There are 4 ways to turn a row about zero (a turn may also mirror it). The second row of each pair is the first, turned, with some noise. The first 28 pairs use one turn. New pairs use 2 turns, one after the other, and a turn may come again.
Some pairs, each with its turns in order after it:
-0.36 +0.38 -0.99 +0.49 +1.17 +1.79
-1.56 +0.64 +0.42 -1.50 +0.94 +0.17
z716

-0.99 +4.22 -3.74 -1.26 -0.15 -2.23
+1.38 +0.76 +5.20 -1.56 +1.50 -1.96
z160

-2.63 -2.05 -0.87 -0.60 -0.85 +1.71
+0.11 +1.89 -1.14 -1.97 -2.59 +0.68
z160

+1.95 +1.67 -0.30 +0.37 +0.04 -1.89
-0.76 -1.47 -1.92 +1.84 +0.30 -1.20
z716

-3.61 +0.93 -3.31 -0.87 -1.55 -1.40
+1.16 +1.58 +2.80 -2.80 -1.87 -2.46
z160

+1.09 +6.03 -3.64 +2.41 -2.06 +2.45
+0.25 +0.86 -6.09 +3.06 -2.61 -3.20
z658

+0.15 -1.57 -1.82 +1.51 +0.12 -3.09
-3.53 +0.89 +0.56 -1.56 +0.39 -0.92
z658

+2.73 -2.00 +0.43 -2.04 +0.58 -4.02
-2.57 -2.23 +4.13 -0.28 +1.03 -1.58
z658

+1.18 -2.79 -4.71 -0.04 -1.72 -1.36
-0.30 -2.17 +0.23 +5.05 -0.66 -2.81
z916

-3.86 -0.60 +0.74 +5.66 -2.60 +2.28
+0.51 +6.36 +1.36 +1.83 +2.26 +3.06
z716

+1.99 -3.30 +1.34 +0.25 +1.61 -0.26
+2.50 -2.00 +1.12 -1.02 +2.42 -0.96
z716

+3.47 +0.66 -1.63 -1.15 -5.21 -0.80
-0.74 -3.75 -1.14 +3.27 -1.41 +3.94
z716

+0.29 -0.66 +0.91 -3.18 -1.12 +0.22
+1.80 +0.15 +2.62 +1.62 +0.89 -0.19
z658

-2.01 +0.04 -3.55 -3.30 +0.30 -1.47
-1.63 +2.57 +3.51 -2.33 -0.98 -1.12
z160

-0.64 +1.22 -2.07 -0.27 -1.31 -0.10
-1.15 -0.35 -0.31 -0.10 -0.17 -2.52
z916

+3.39 +4.02 -0.27 -5.58 -0.75 -1.11
+2.99 -1.09 +0.23 -3.46 -5.18 -3.41
z916

+1.81 -0.07 -1.31 -0.19 +0.80 +0.63
-1.12 -1.61 -0.50 -0.57 +1.10 +0.15
z716

+2.92 +1.67 -0.92 +1.39 +0.50 +0.50
+1.56 +2.41 -1.90 +0.68 -0.93 -1.26
z916

+0.11 -3.87 +3.13 -2.05 +2.04 +0.00
-4.11 +1.82 -3.49 +1.32 -0.37 +0.48
z160

-1.49 +3.18 +2.06 -2.14 -4.30 +0.46
+3.63 +0.86 -1.13 +2.80 +3.58 -2.20
z658

+2.39 -1.95 -1.59 -3.64 -1.56 +1.80
-0.79 -1.52 +0.57 +1.61 -4.89 -0.20
z916

-2.22 +2.33 +1.93 -5.65 -0.16 +6.02
+1.09 +5.57 -2.12 -4.05 +3.61 +4.24
z160

-5.40 +1.92 +2.42 -2.39 +1.57 +0.67
-2.19 -2.46 +0.05 -5.44 +1.68 +1.73
z916

+1.05 +0.59 -0.26 +0.53 -0.73 +1.01
+0.80 -1.18 +0.17 -0.34 +0.40 +1.06
z160

+1.55 +0.48 +0.81 +2.90 +1.71 -1.66
+2.82 +1.98 -0.73 +0.83 +2.28 +0.44
z916

+0.05 +1.92 -0.84 -0.06 +1.03 +3.84
+2.52 +0.25 -2.10 +1.20 -3.09 +0.66
z658

-1.52 -0.09 +0.95 +0.03 -0.15 -0.56
+0.70 +0.50 -0.17 -1.05 +1.50 +0.18
z658

-1.90 +0.44 -1.04 -2.33 +1.25 +1.46
-1.18 +0.55 +0.53 -2.80 -2.13 -0.28
z716

New pairs. What belongs after each?
+2.03 +2.38 +1.22 -3.02 -3.13 -0.13
+0.94 -0.76 +1.27 +2.35 +4.05 -2.13
z916 z658

-0.75 +2.23 -4.09 +0.79 -2.37 -3.68
-4.13 -0.90 -3.32 +0.40 +2.12 -2.82
z160 z160

-2.29 -3.30 +1.34 +2.10 +1.82 -6.17
+5.59 +1.19 -2.15 +2.64 -2.26 -3.92
z716 z916

+2.20 -1.09 +1.00 +0.48 +3.10 +1.25
+2.71 -2.32 +0.13 -0.42 +0.77 +2.37
z716 z916

+3.45 -0.73 -2.38 +0.78 +0.40 +3.30
-1.75 -2.71 -1.75 -0.68 +0.19 +3.94
z716 z916

+0.25 +2.25 +1.03 +2.75 +0.52 -3.31
+1.99 -0.34 -2.27 -3.75 -1.17 -0.44
z658 z716

-3.84 +0.38 -1.34 -0.82 -1.22 -2.59
+1.53 -2.30 +0.29 -1.60 -0.34 -3.96
z658 z658

-0.68 +0.59 -0.22 +1.24 -0.67 -0.32
-0.08 -0.88 -1.08 -0.10 +0.38 -0.94
z658 z916

-0.58 +0.16 +1.28 +1.67 +1.76 -3.19
+1.52 -0.69 +0.05 -3.17 -2.21 -0.86
z658 z716

-1.82 -0.98 +2.14 +2.30 -2.76 +1.99
-0.84 +0.79 -4.93 +0.07 -0.58 +0.03
z658 z916

+0.58 -3.33 +0.16 -2.10 -3.14 -2.27
-0.89 -1.81 -0.43 +0.05 +3.97 +3.23
z916 z658

-2.83 -1.12 -5.28 +0.91 +1.73 -0.07
-1.31 -0.34 +1.61 -3.89 -1.19 -4.22
z658 z916

+0.91 +0.04 -1.58 -2.49 +1.00 -0.65
-1.98 +0.16 -0.02 -1.94 -1.60 -0.33
z716 z160

+0.04 +4.95 +5.78 -2.15 -4.23 -1.53
+0.12 -3.68 -4.23 -5.52 +0.56 -4.69
z160 z716

+4.38 +0.54 +1.47 +0.71 +1.49 -3.29
-0.07 +1.21 -1.66 +3.75 -3.85 -1.64
z160 z160

-3.25 +1.87 -4.24 -2.27 -3.09 -1.60
+4.01 +0.85 -0.11 -3.22 +2.19 -4.02
z658 z916

+0.72 -3.99 -3.76 -0.97 +1.78 -0.33
-2.62 +1.35 +3.28 -3.84 +0.25 +0.10
z658 z916

+4.45 -2.82 -3.70 -3.68 -1.43 +1.51
+1.67 +4.33 +1.99 +5.73 +1.05 +0.45
z658 z716

+1.47 +0.37 +1.42 +0.20 +4.00 +1.45
+0.25 -1.39 +2.37 -3.40 +1.42 -0.98
z716 z658

-0.20 +2.35 -0.33 -0.54 +1.13 +1.52
+0.68 +1.82 -0.32 -0.99 -0.17 -2.20
z716 z160

-1.69 -3.37 -0.86 -0.92 -3.23 -4.46
-2.21 +0.92 +0.10 -3.54 -0.73 -5.34
z160 z160

+0.44 -0.16 +0.19 +0.77 -0.93 -0.62
-0.21 +0.92 -0.79 +0.72 +0.33 +0.04
z716 z916

+2.02 -3.30 -2.33 -0.68 +1.85 -1.98
+1.12 +1.88 -3.77 -1.86 +0.30 -2.46
z658 z160

-1.07 -1.26 +1.96 -0.40 +5.73 +2.95
-3.23 -0.57 +1.79 -4.63 +0.65 +3.80
z916 z716

-0.20 -1.74 +3.38 +0.89 -1.15 +0.66
+1.82 +3.13 +0.18 -0.64 +0.03 +1.68
z716 z916

+0.23 +0.29 +1.47 -2.27 -0.28 -2.20
+0.68 +0.81 +2.40 +2.21 -0.17 -0.92
z716 z916

-0.09 -1.35 -1.65 -0.51 +1.17 +0.20
+1.39 +0.36 -0.40 +0.91 +1.64 -0.14
z658 z658

-0.62 +1.06 +0.23 +1.42 -2.02 -1.93
-0.12 +1.73 +2.09 +1.52 -0.33 -0.91
z658 z160

+3.16 +2.01 -0.78 -1.05 -2.73 -0.22
+1.02 -1.86 +0.03 +2.63 -2.50 -2.65
z658 z160

-5.24 +2.31 +1.50 -5.64 -2.78 -4.52
-0.18 -1.66 -1.94 +6.60 -1.86 +6.65
z716 z716

+2.42 +3.84 +0.11 -2.93 -0.73 +4.55
+3.71 -2.39 +1.05 +0.32 -4.99 +2.24
z160 z658

-0.43 -3.15 -2.95 -0.16 +2.70 +0.48
-0.95 +0.73 +2.66 +2.02 -3.63 +1.36
z658 z716

+3.35 -0.32 +1.84 +2.71 -4.57 -2.01
+3.06 +4.61 +0.90 -3.71 +1.62 -0.09
z916 z916

-0.98 -0.87 +0.97 +0.51 +2.00 +1.22
+2.54 -1.09 +1.10 -0.16 -0.01 +0.49
z160 z160

+1.15 +2.25 +1.49 -0.33 -1.28 -0.23
+1.40 -0.37 -1.72 -0.53 +2.35 -0.11
z658 z716

+1.23 +2.52 +3.48 -1.66 +1.44 -0.82
+3.83 +0.88 -1.45 +2.67 +0.05 -0.64
z716 z716

+1.69 -1.66 -2.06 +0.66 -2.04 -0.84
+1.47 -2.18 -0.95 +1.65 -0.63 -2.16
z916 z160

-1.86 -2.66 -2.31 -3.18 +5.91 +0.59
+2.35 -5.35 +2.21 -1.75 -4.25 -1.24
z716 z916

